The same things were measured in two ways. Each way mixes the same 9 hidden numbers, adds some noise and spreads widely along 6 directions of its own, which tell nothing about the thing.
Some things both ways: the first way, then the second way.
[-11  -6 -14  -3   1 -11  27  14  -3   3  -2  17  17 -17  -8 -12  -3 -13]
[  2   1  20  -2  -5  -1  -5  19  21  31   3   3   5  17   7  -7  -4  -5
  -1 -16]

[-12  11   4   6  16  -8  -4  -5 -10   7  -6 -11  -3   9   6  -8  -7  -6]
[ -4   7 -21  35  11  -8  -9   3 -19 -32  29  -5  -1 -23  -3  10   3  17
  24  40]

[  9  -1   4   3   6  15 -18   4 -14  18  -6   8 -23  -3   5   9  14  21]
[ 11   3   1  -4   3  21  10  11   4 -15   2   7  -5   6 -12  12 -11 -31
 -35   0]

[-13  -2   3 -15   6  15   7  18  13  10 -12   0  14 -21 -13   1   0 -23]
[-10  -1 -12   0   1 -15  18   4 -15  -4  13   9  -7   4  -2  16  -5 -25
 -19  -4]

[ -6  -4 -14  -5 -10  -6   9   3   1   7   0  19  -2 -14   1  -9 -26  -4]
[ -5   1 -10 -16  -5   3 -14  14  10   4  12   5   3  10   8 -18  -8   4
   1   6]

[-15  11  -4  24  42 -24   8  -6 -20   5   1   4  -5  19  17   4  -6  -7]
[ -5  -8  -1  13  -1 -32   7  16 -18   0   2   0 -18  -1   0  -1 -10   3
  11   1]

[ -3   2  17  -7  17  17 -39   8  13   9 -22 -16 -18 -18   3   2   4   0]
[ 14  -6  -5 -11   9   9   6 -20   0   3  -3  -4   2   7   3  -2 -10  -2
  10  11]

[  8  -9  18  19 -13  14  -1 -27  12  -8   3  16 -11   0  19  11   3   9]
[-13  -4  -5   4   5 -10  -6 -20 -17  -1 -12  -6 -12 -18   1  -2   9  13
   4 -11]

[-16  -2  12  14   7   5 -32   2  20  -8 -14 -20  23   2   8  22   0 -18]
[-10  -4  12 -13  -4  12   4 -10  19  20   8  -7   7   9  11 -18  10  -4
  -3  -1]

[  3   0  -1  -3  10   7  -7   1  -1  21  -2 -11   1   4   1  10  -7 -14]
[  3 -10  -4   2  -5  -9  24 -15 -17  12   0  -6 -16  14  -4  18   7   3
   1 -18]

[ 11  -3   4  12  19   0  -5 -19  -3   9   2   9  -6  -7  18   2  -1  -2]
[ -1   0   5   0  -1   0  -3  11   8   4   6   5  -6   2   7 -12 -11  -3
  -1   5]

[  3 -17   9  23 -13  -2  19 -19   9 -20   4  14   7  -9  17   9  18   7]
[ -6   7  10   9   5  -4  -9  -3 -13 -21  -9   9  -6 -14  -1   0  -5  -4
   5   4]

[-14  -3   3   3  20   5   6  29  13  12  -6   2  14  -9 -15  -5   9 -20]
[  9   6  -8   5   2 -16  -2  16  -5  -5 -11   8   7 -16  -7  14  -5  -9
 -15  -3]

[ -9 -19 -10   3  -6 -22  34   8   6 -21  -5 -15  48 -13 -22  19  -5 -21]
[  0  -1  -6 -18  -9   0   8   7 -22 -13   9   1  -9  11   0   3  -7 -28
  -3  11]

[ 13  -6   9  19   1   6 -25   9  27  10  -5   3 -17 -12   6  14   6   1]
[ 7 -2  6 -4 -8  3  6 -4 -7 -9 -5 -6  1 -2  1 -2  5  3 -1 -3]

[-16  -3   5  12   4   7 -10   9  10   5   0  16 -12   4  25  21   8   1]
[-14  -2  12  -8  -4  -2  16 -20 -10  10  -7   4  -9   0  -1   6  10 -10
 -12 -12]

[ 17  -1 -11  19 -13  10  -9  -2  10  18  -4   1  -7  -7   1   4  -8  -3]
[ -2  11 -19 -27  -6   3 -34  17   8   0 -23   9  13  -6  -1  -5  -3   1
   0  -7]

[-16 -12 -10  28  30  -9   0   0  11  -1  -5   2   4  13   6  10 -22 -32]
[ -6  -7  -8   3   4  -7  14  -4   0  -7  -8   6  -9   5   1  -2  -6   3
  -4 -13]

[ 11 -12   6   5 -16  39 -28 -10   4  15  -3   6   9  -6  17  27  18   4]
[  2   2 -19  -5  -4   3 -26  12  18   2 -31   3   4 -17  -4  -4   2  10
   0  -7]

[-17  13   7  17  -4 -20 -20   2  10   7  21   4  31  21  32  19  -4  -5]
[ -7  -3  28 -18 -11 -11   4 -17   1  31  -5   0   8  10  11 -16  14  27
   8 -17]

[ 32   6  29 -18 -13  38 -29 -27   3  18 -13 -15 -12 -28   1   0  14  16]
[ -3  -2   6  11   8   9  17  -2  -1  -3  27  -2  -7  14   0   6  -4 -14
 -12   0]

[ 15  -7  12   4  -4   3  -7 -10  17  13   9 -10   4   0  12  14   0 -10]
[ -2  -5  24 -12 -12   6  25 -29 -13  20   7  -2 -11  15   8   5  12  -3
  -7 -16]

[-15  10   8   8  -7   4 -21  19   8  10  -7 -16  -2   4   3  -2  13   7]
[ -5  -4  24  10  -6 -21   7   7  -9   4  -9   0  -5   7  -4  -2   6  23
  16 -13]

[-15  -6  -8  -9  14 -27  28  14  -5   1   4  16   2  -6  -9  -3 -21 -12]
[ 18  -4   1  -6  -9   7  -7   6   9  16   8 -14   6   2  10 -10   1   0
   9   6]

[ -4  -5  -8  -3  -2  10  -5  17   6  20   1   2   1 -11   8   1   5  -5]
[ -8  -1  22  13  -1 -16  26   2   4   3 -10  17  -4  25  -8  11   1  19
  11 -21]

[ 11 -17   4  29  28   5 -40  -5  23   7  -9 -13  -9  -6  16  12  -1 -16]
[  7 -21  14  -2  -9 -12  28  -6 -13  -1 -19  -2 -32  24   5 -14 -14  19
  16 -20]

Other things, the second way, with their names:
(131): [  8  -3  10  -2   4   0   4 -14  14  23  -3 -12  18   2   5  -4   9   4
  12  -6]
(297): [ 10   7   3   9   0  -2  -4   6   7  -3   5  -6  23 -12   0   4  10  -4
   8  18]
(120): [  1 -11 -13   7   0  -9  -3   7  -5  -7  10  -9 -13   0   9 -14  -9   4
  17  10]
(168): [  6   6   1  15   3  -2   3  13   5 -14   5   4  11  -6   1  10   1 -13
 -13 -12]
(381): [ 7  7 13 -7  2 -5 -6 -1 -2 13 -3  6 10  6  2  2 -4  6  8 -7]
(119): [ 18   5  11  14  21   3  24  -9   5 -16 -21  21   0   8 -11  20 -24 -16
  -5  -4]
(126): [ -7   1   9 -11  -4 -10   8  -1 -19  -8  -4  13  -6   6   2  -1  -6  -5
 -14 -18]
(185): [ 20   5  12  -7  11  25  -3   4  23 -13 -11   8  15  14  -1  -7 -17  11
 -14 -16]
(371): [ -4  -2   8   0   8 -12  20  -8   8   0 -25  14   6  11  -6   6  -6   3
  -3 -17]
(208): [  9  -3  19  -2   0  -2  20  -5   7  24  -7   6   3  17  -1   8  -1  -5
  -5 -19]
(394): [ -6   9  15  -9   4  28 -10 -11  37  26  -3  -2  23  10  -1  -4  16   2
  -3  -7]
(260): [ 15  -6   6 -32   1   4  -5  -6  -7  12 -14   5  -9  12   9 -14 -27 -17
  -9 -11]
(160): [ -3  16  -8  -6   8   8  -8 -13   4  -6 -10  15  21   2 -11  18   5   9
   8   7]
(379): [  3  -1  12   2  -1   8   7 -13 -13  -2   1   0 -15   9  -2   9  -4 -14
   5  -2]
(6): [ 10  -1  -1 -28   2  21  -2 -18  11  10  -6  -4  10  18   1  -7  -1   0
  -1  -1]
(217): [ 15  -1  18  16   6  -9   8   9  -4 -10 -16   9  -7  10  -4   5 -17   3
   6 -16]
(187): [ 18  -8  11  -3  -3  19   3   5  19  14 -15  -2  -9  28  -8  -3  -7  20
   3 -19]
(313): [ -9   5  -2   9   1  -7 -16  22   1  -9   3   9 -10 -15   2 -11 -11   6
  -7   8]
(181): [ -3  -3   7   4 -18   4  -8   3   0  22  21 -16  -4  -8  15 -10  16   2
   5   0]
(292): [ -8   0   2  11  -5 -11   9  -2   6  16   7  -3   8   3   0   6  18  19
  11  -1]
(279): [ -3   3  -6  -1  -1  -9   6  -9   4  17  -5   6  12  -3   2  12   8  -4
  -2 -10]
(375): [ 13   9   2   3   6   2 -11 -10  -7 -21 -14   3  14 -16  -1   4  -3   1
   6   4]
(29): [-14  -3  22  29   5   3  26  -4  12  -1  19  -2  -6  15   0   4  10  -1
   4  -4]
(398): [ 6 12  0 -2  6 15 -3 11 18 -3 16 11 22 12 -1  5 -5 -4  3 22]
(146): [  8   2   8  27 -12  11  10  19  -1 -38  10   1 -11  -5  -1   4   0  -2
   3  15]
(60): [-13   4 -30   5 -13   0 -18   8 -21 -19  34  -9  -8 -30  11  -5   8  -9
   5  42]
(149): [ 10  21  -3   4  11  -5 -27  37 -18 -41   5  23   4 -26  -4   4 -35 -34
 -21  23]
(104): [ 11  -8   7   1  -1   6   2  12   2  -3 -10  -4 -12   8  -5  -3 -11  -6
  -6 -12]
(330): [ 18   1 -24 -11  13 -12 -10   5 -12 -16  -8  -3  13  -9  -7   0 -18  -4
   5  22]
(48): [  4  -6   3   6  -6 -17  -6   9   2  15  -2 -10   2  -8   7 -10   3  15
   8  -8]
(348): [-28   0  -1  18  -8   5  16  -8  -7  -6  42  -5 -11  -1   3   4  25   7
  -1  24]
(145): [ 12   4  17  -3   6  12  11 -18  13  19 -12   3  15  14 -11  17   9   4
  -4 -17]
(38): [-21  -7  13  14 -10 -12   2   7   1  13  15 -11  -8   2   6  -6  21  11
   3 -18]

Some of these things the first way, each followed by its name:
[ 18  -6  15   3  -2  12 -22 -15  14   5  -3  12   3 -30  17   5  13   6]	(260)
[  4   4  20 -19 -20   7   7 -14   2   0   8  35   4 -22  25  32   4  18]	(131)
[-13  -2  -8  -6 -17  -7  38  14   6   9   9  52 -15  -9  12   9 -10  -3]	(168)
[ 4  2 -1 11 11 -5 -3  7 -6 14  3  8 -7  2  6 10  5  8]	(145)
[ 27 -19   7   6   5  21 -16   1  17  21  -7 -17 -27 -14  -3   6  14  -2]	(146)
[  9 -20 -11  17  19 -19  29 -18  -3  -5  12   6  10   1  -2   3 -23 -14]	(348)
[  3   0  15 -29  -2  -1  60 -30 -16   8  20  -7   5  15  -7  10 -23 -11]	(279)
[-27  14  13 -12  12 -12  -2  17  -7  -7 -10   3   5  -9  -8   5  -4  12]	(330)
[ -7   3   4 -11  13  -6  15   3 -10  14   8   5   4   3   8  10  -1  -5]	(208)
[  9  12  18   7  22 -12  11  -9  -5   8   2 -16 -11   9  -3  14   0   3]	(297)
[ 14  -1  10   4 -25   2  17 -11   3  -2  10  37  22 -32  19   0  35  19]	(149)
[ 6  8  4  0 11  4 -5 -5 -4 23  6 -5 -2  6  8 11 -7 -4]	(292)
[ 23 -20  -3 -11  -3  21 -13   0  -9  15 -11 -24  -8 -19 -31 -24   0  11]	(187)
[ 23   5   6  17  25 -24  34 -20   0   8   5 -24 -22   5 -21 -29 -21  -7]	(381)
[-12 -14  -3  -2 -10  -1  16   8   1  -8 -11  -5   1 -10  -4  -1   9  -3]	(379)
[  2   4  -2  11  -3   6 -12  -8 -11  11  -2  15 -27   3  22  15   1  20]	(394)
